The groups are shells around one centre, one inside the other: the same stretched ball of 5 dimensions in 8 sizes.
Known rows, each followed by its group:
-2.54; 4.41; -4.80; -0.61; -1.56; -4.31; -4.88; 0.64; 1.71; 1.32; -4.11; 3.45; -1.20 -> Z_852
-1.95; 0.50; -1.38; -0.13; 0.58; -1.70; -1.19; 0.72; -0.38; 0.40; -3.45; 2.05; 0.37 -> Z_340
0.66; -1.58; -1.03; 0.97; 0.78; 1.21; 0.46; 0.51; -2.21; -0.69; -0.54; 1.46; -0.05 -> Z_312
3.47; -2.52; 0.25; 0.34; -0.15; 1.20; 0.63; -1.42; -2.07; -0.02; 0.84; 0.90; -0.76 -> Z_507
-0.42; -0.01; -0.44; -0.43; 0.03; -1.83; -1.49; -0.50; -0.83; 1.23; -2.58; 2.03; 0.33 -> Z_249
-1.09; -1.01; -1.22; -0.17; 1.12; -0.74; 0.80; 0.50; -3.06; -0.48; -1.14; 1.10; 0.64 -> Z_340
0.39; 1.60; -2.09; 0.43; -1.15; -1.16; -3.28; 0.02; 2.83; 0.84; -3.57; 2.79; -1.59 -> Z_978
-0.18; 0.93; -1.71; -0.22; -0.57; -1.83; -2.20; -0.27; 0.26; 0.91; -2.58; 2.27; -0.59 -> Z_229
3.89; -3.69; 1.32; 0.41; 0.41; 2.23; 2.12; -1.27; -0.88; -0.86; 0.34; 0.07; -1.04 -> Z_249
-1.39; 2.53; -4.41; -0.48; -0.94; -3.09; -2.90; 0.23; -2.14; 0.71; -1.13; 2.66; -0.52 -> Z_558
2.73; -1.30; -0.84; -0.17; -0.61; -0.24; -0.35; -1.54; -2.72; 0.48; 0.98; 1.29; -0.69 -> Z_852
0.80; -0.85; -1.16; -0.51; 0.00; -1.21; -0.19; -0.91; -3.63; 0.50; 0.28; 1.34; 0.18 -> Z_312
0.13; -1.38; -1.06; -0.20; 0.76; -0.29; 1.08; 0.04; -2.53; -0.70; -0.58; 0.76; 0.00 -> Z_507
0.92; 0.77; -2.54; -0.22; -0.94; -1.25; -1.50; -0.39; 0.31; 0.03; -1.34; 1.71; -1.57 -> Z_229
-2.62; 0.71; -3.14; -0.58; 0.74; -2.51; -0.49; 0.78; -4.87; 0.04; -0.65; 1.78; 1.08 -> Z_312
2.90; -4.83; 2.81; 1.06; 1.59; 2.98; 2.45; -0.81; -2.87; -0.29; 0.05; 0.54; 0.77 -> Z_978
2.45; -3.39; 1.34; 0.06; 0.81; 1.08; 1.77; -1.20; -3.00; -0.10; 0.37; 0.47; 0.27 -> Z_312
3.42; -3.62; 1.05; 0.66; 0.62; 2.28; 1.92; -1.00; -2.02; -0.71; 0.65; 0.41; -0.53 -> Z_340
2.35; 0.06; -1.29; -0.05; -1.26; -0.85; -2.03; -1.35; -0.12; 0.99; -0.76; 2.03; -1.30 -> Z_852
-1.27; -0.19; -1.88; 0.53; 0.79; -0.41; -0.52; 0.97; -2.22; -0.21; -1.68; 1.96; 0.43 -> Z_558
3.87; -4.77; 2.70; 0.61; 1.06; 2.86; 2.78; -1.28; -1.24; -0.72; 0.01; -0.05; -0.32 -> Z_978
1.81; -2.14; -0.35; 1.06; 0.60; 1.95; 0.88; 0.20; -0.49; -1.01; -0.86; 1.06; -0.82 -> Z_229
-0.70; -1.16; 0.07; 0.38; 1.03; -0.23; -0.25; 0.34; -1.42; 0.40; -2.50; 1.80; 0.81 -> Z_558
3.47; -4.95; 2.33; 1.26; 1.50; 3.78; 3.13; -0.49; -1.39; -1.34; 0.00; 0.04; -0.25 -> Z_978
2.77; -1.32; -0.42; 0.79; -0.41; 1.45; -0.22; -0.41; 2.20; -0.62; -1.76; 1.22; -1.98 -> Z_340
-4.20; 1.83; -2.56; -0.37; 0.79; -3.32; -2.30; 1.28; -2.60; 1.14; -3.56; 2.88; 1.59 -> Z_852
-2.40; 0.44; -1.46; -0.68; 0.73; -2.57; -0.89; 0.40; -2.40; 0.69; -2.60; 1.88; 1.05 -> Z_507
-0.23; -2.07; -0.75; 0.58; 1.46; 0.86; 1.53; 0.69; -3.53; -0.96; -0.39; 0.96; 0.66 -> Z_507
3.33; -3.85; 2.96; 1.03; 0.77; 2.58; 1.01; -1.06; 0.64; 0.19; -1.79; 0.99; -0.26 -> Z_249
4.02; -2.81; 0.47; 0.56; -0.21; 1.68; 0.67; -1.53; -1.93; -0.04; 1.06; 0.91; -0.90 -> Z_249
-1.51; 0.33; -1.22; 0.22; 0.51; -1.21; -1.42; 0.67; -0.42; 0.52; -3.24; 2.27; 0.35 -> Z_558
-0.45; 0.41; -1.75; -0.02; -0.14; -1.63; -1.89; -0.21; -2.58; 1.10; -1.22; 2.43; 0.41 -> Z_507
2.51; -1.82; -1.36; 0.40; -0.05; 0.94; 0.72; -0.71; -3.28; -0.62; 1.52; 0.94; -0.75 -> Z_249
-0.62; -0.51; -2.27; 0.49; 0.68; -0.26; -0.18; 0.63; -4.05; -0.29; -0.05; 1.80; 0.51 -> Z_978
-1.54; 2.51; -4.83; 0.23; -0.71; -2.04; -2.73; 1.03; -1.39; 0.01; -1.42; 2.75; -0.84 -> Z_312
-0.16; -0.06; -2.71; 0.36; 0.19; -0.39; -0.43; 0.49; -2.74; -0.50; -0.25; 1.69; -0.30 -> Z_229
-0.99; 1.22; -2.73; -0.79; -0.40; -2.67; -1.56; -0.11; -1.54; 0.49; -1.62; 1.86; -0.34 -> Z_340
1.87; -1.71; -0.35; -0.14; 0.08; 0.05; 0.53; -0.94; -1.97; -0.08; -0.07; 0.90; -0.48 -> Z_229
-2.20; 0.94; -2.12; -0.40; 0.38; -2.51; -1.65; 0.44; -2.68; 0.91; -2.17; 2.34; 0.91 -> Z_558
-1.44; 0.70; -3.44; 0.26; 0.30; -1.32; -1.16; 0.80; -4.37; 0.02; -0.12; 2.26; 0.52 -> Z_852

New rows, each followed by its group:
-3.93; 3.02; -4.55; -0.20; 0.02; -3.52; -3.13; 1.47; -2.75; 0.83; -2.58; 3.21; 0.72 -> Z_978
1.95; -3.73; 1.44; 0.64; 1.37; 1.96; 2.17; -0.45; -2.77; -0.59; -0.10; 0.52; 0.46 -> Z_558
-0.67; 1.88; -4.15; -0.74; -0.92; -2.93; -2.10; -0.22; -3.02; 0.50; -0.11; 2.14; -0.57 -> Z_312
-0.25; -0.94; -1.17; 0.98; 0.82; 0.66; -0.24; 0.82; -1.68; -0.34; -1.53; 1.89; 0.20 -> Z_312
-2.75; 2.91; -4.98; -0.25; -0.43; -2.87; -2.45; 1.38; -0.85; -0.19; -2.41; 2.49; -0.70 -> Z_312
-2.36; 1.33; -2.64; -0.77; 0.17; -3.05; -1.57; 0.39; -2.48; 0.70; -2.13; 2.12; 0.58 -> Z_229
-2.23; 0.22; -2.31; 0.23; 0.99; -1.03; -0.34; 1.32; -2.20; -0.44; -2.14; 1.83; 0.54 -> Z_340
0.39; -1.67; 0.43; -0.36; 0.68; -0.76; 0.29; -0.74; -2.71; 0.65; -1.10; 1.24; 0.76 -> Z_312
1.05; -0.37; -1.54; -0.33; -0.33; -0.84; -0.37; -0.56; -0.86; -0.10; -0.85; 1.22; -0.95 -> Z_340
-2.36; 2.90; -4.16; 0.03; -0.61; -2.65; -3.25; 1.15; 0.38; 0.43; -3.29; 2.96; -0.71 -> Z_558
2.76; -3.03; 1.08; 0.63; 0.58; 1.96; 1.47; -0.65; -0.02; -0.73; -0.93; 0.55; -0.84 -> Z_229
-1.77; -1.06; -0.99; -0.02; 1.46; -0.84; 0.60; 0.70; -4.04; -0.11; -1.25; 1.42; 1.39 -> Z_229
1.00; 1.21; -2.69; 0.60; -1.15; -0.58; -2.65; 0.02; 1.38; 0.30; -2.02; 2.52; -1.74 -> Z_229
0.33; 0.25; -2.73; 0.85; -0.14; 0.37; -0.88; 0.83; 0.16; -0.86; -1.51; 1.84; -1.32 -> Z_312
1.27; 0.32; -1.96; 0.63; -0.68; 0.36; -1.21; 0.33; 3.20; -0.76; -2.82; 1.65; -2.31 -> Z_249
0.16; 0.47; -2.47; 0.93; -0.22; 0.10; -1.61; 0.71; 0.08; -0.24; -1.84; 2.30; -0.98 -> Z_340
0.55; -0.52; -1.51; -0.49; -0.04; -1.15; -0.10; -0.54; -2.15; 0.00; -0.50; 1.17; -0.38 -> Z_340
-0.50; -1.01; 0.60; 0.56; 0.83; -0.18; -1.00; 0.20; -0.32; 0.91; -3.32; 2.20; 0.76 -> Z_852
3.44; -3.31; 1.33; 0.21; 0.32; 1.42; 1.37; -1.52; -1.95; -0.05; 0.43; 0.54; -0.41 -> Z_507
-3.01; 3.14; -4.56; -0.37; -0.53; -3.57; -3.39; 0.97; -1.82; 0.90; -2.44; 3.10; 0.06 -> Z_229
-2.39; 1.84; -3.32; 0.21; 0.02; -2.17; -2.58; 1.05; -1.86; 0.68; -2.41; 2.92; 0.36 -> Z_312
-0.36; 0.04; -2.10; -0.86; -0.02; -2.21; -0.50; -0.55; -3.90; 0.46; -0.02; 1.43; 0.30 -> Z_507
2.55; -0.48; -1.24; -0.11; -1.00; -0.46; -1.10; -1.29; -0.56; 0.44; -0.25; 1.51; -1.38 -> Z_507
3.86; -3.74; 1.91; 1.26; 0.55; 3.17; 1.40; -0.79; 0.65; -0.63; -0.92; 0.72; -1.00 -> Z_340
0.37; -2.70; 0.28; -0.21; 1.36; -0.09; 1.65; -0.56; -5.77; 0.10; 0.79; 0.80; 1.51 -> Z_978
1.44; -2.28; 0.83; 0.30; 0.64; 0.50; 0.35; -0.77; -2.31; 0.50; -0.75; 1.34; 0.48 -> Z_229
-0.01; 0.25; -1.75; -0.78; -0.33; -2.32; -1.28; -0.86; -3.24; 1.05; -0.43; 1.82; 0.25 -> Z_978
2.11; -4.24; 2.44; 0.98; 1.64; 2.73; 2.39; -0.26; -1.12; -0.71; -1.26; 0.47; 0.35 -> Z_340
-0.10; 1.92; -4.01; -0.41; -1.19; -2.40; -2.46; -0.21; -1.70; 0.48; -0.52; 2.30; -1.07 -> Z_229
-0.75; -1.50; -1.10; 0.04; 1.25; -0.46; 0.84; 0.25; -5.28; -0.12; 0.19; 1.31; 1.32 -> Z_312
1.35; -2.09; -0.48; 0.23; 0.62; 0.52; 0.94; -0.49; -3.64; -0.25; 0.55; 1.01; 0.21 -> Z_558
5.26; -5.44; 3.67; 1.03; 0.84; 3.87; 2.68; -1.70; -0.11; -0.54; -0.06; -0.01; -0.72 -> Z_852
-1.61; 3.53; -5.81; -0.29; -1.37; -3.24; -3.59; 0.64; -1.70; 0.43; -1.02; 2.97; -1.12 -> Z_507
-0.52; 1.45; -3.81; 0.23; -0.54; -1.15; -1.60; 0.76; -0.18; -0.56; -1.57; 2.01; -1.35 -> Z_229
0.98; 2.83; -4.97; 0.05; -2.14; -1.82; -3.43; -0.09; 1.36; 0.03; -1.13; 2.55; -2.76 -> Z_249
-2.74; 4.17; -5.37; -0.85; -1.35; -4.64; -4.36; 0.48; -1.38; 1.32; -2.29; 3.30; -0.50 -> Z_507
-0.74; -0.70; -0.34; 0.50; 0.81; -0.08; -0.45; 0.67; 0.36; -0.01; -3.32; 1.78; 0.09 -> Z_229
-0.92; 1.26; -2.86; 0.84; -0.16; -0.39; -1.93; 1.30; 1.77; -0.45; -3.37; 2.40; -1.23 -> Z_507
1.12; -2.12; -0.31; 0.28; 0.80; 0.87; 1.40; -0.04; -1.56; -0.91; -0.68; 0.65; -0.34 -> Z_340
-1.32; 1.46; -2.64; 0.29; -0.20; -1.36; -2.12; 0.94; 1.25; 0.07; -3.50; 2.40; -0.82 -> Z_558
-1.38; 1.58; -2.96; -0.25; -0.31; -2.04; -1.80; 0.66; 0.58; 0.00; -2.97; 2.06; -0.86 -> Z_340
-1.18; 0.37; -1.37; -0.50; 0.20; -2.10; -1.21; -0.03; -1.53; 0.76; -2.30; 1.92; 0.38 -> Z_229
0.13; 0.51; -2.62; -0.22; -0.45; -1.65; -1.50; -0.40; -3.26; 0.62; 0.01; 2.07; -0.11 -> Z_340
-0.76; -0.58; -1.80; -0.25; 0.65; -1.27; -0.02; 0.04; -4.79; 0.20; 0.10; 1.57; 0.91 -> Z_229
2.15; 0.35; -3.17; 0.51; -1.12; 0.28; -1.04; -0.13; 0.55; -0.90; -0.27; 1.52; -2.43 -> Z_249
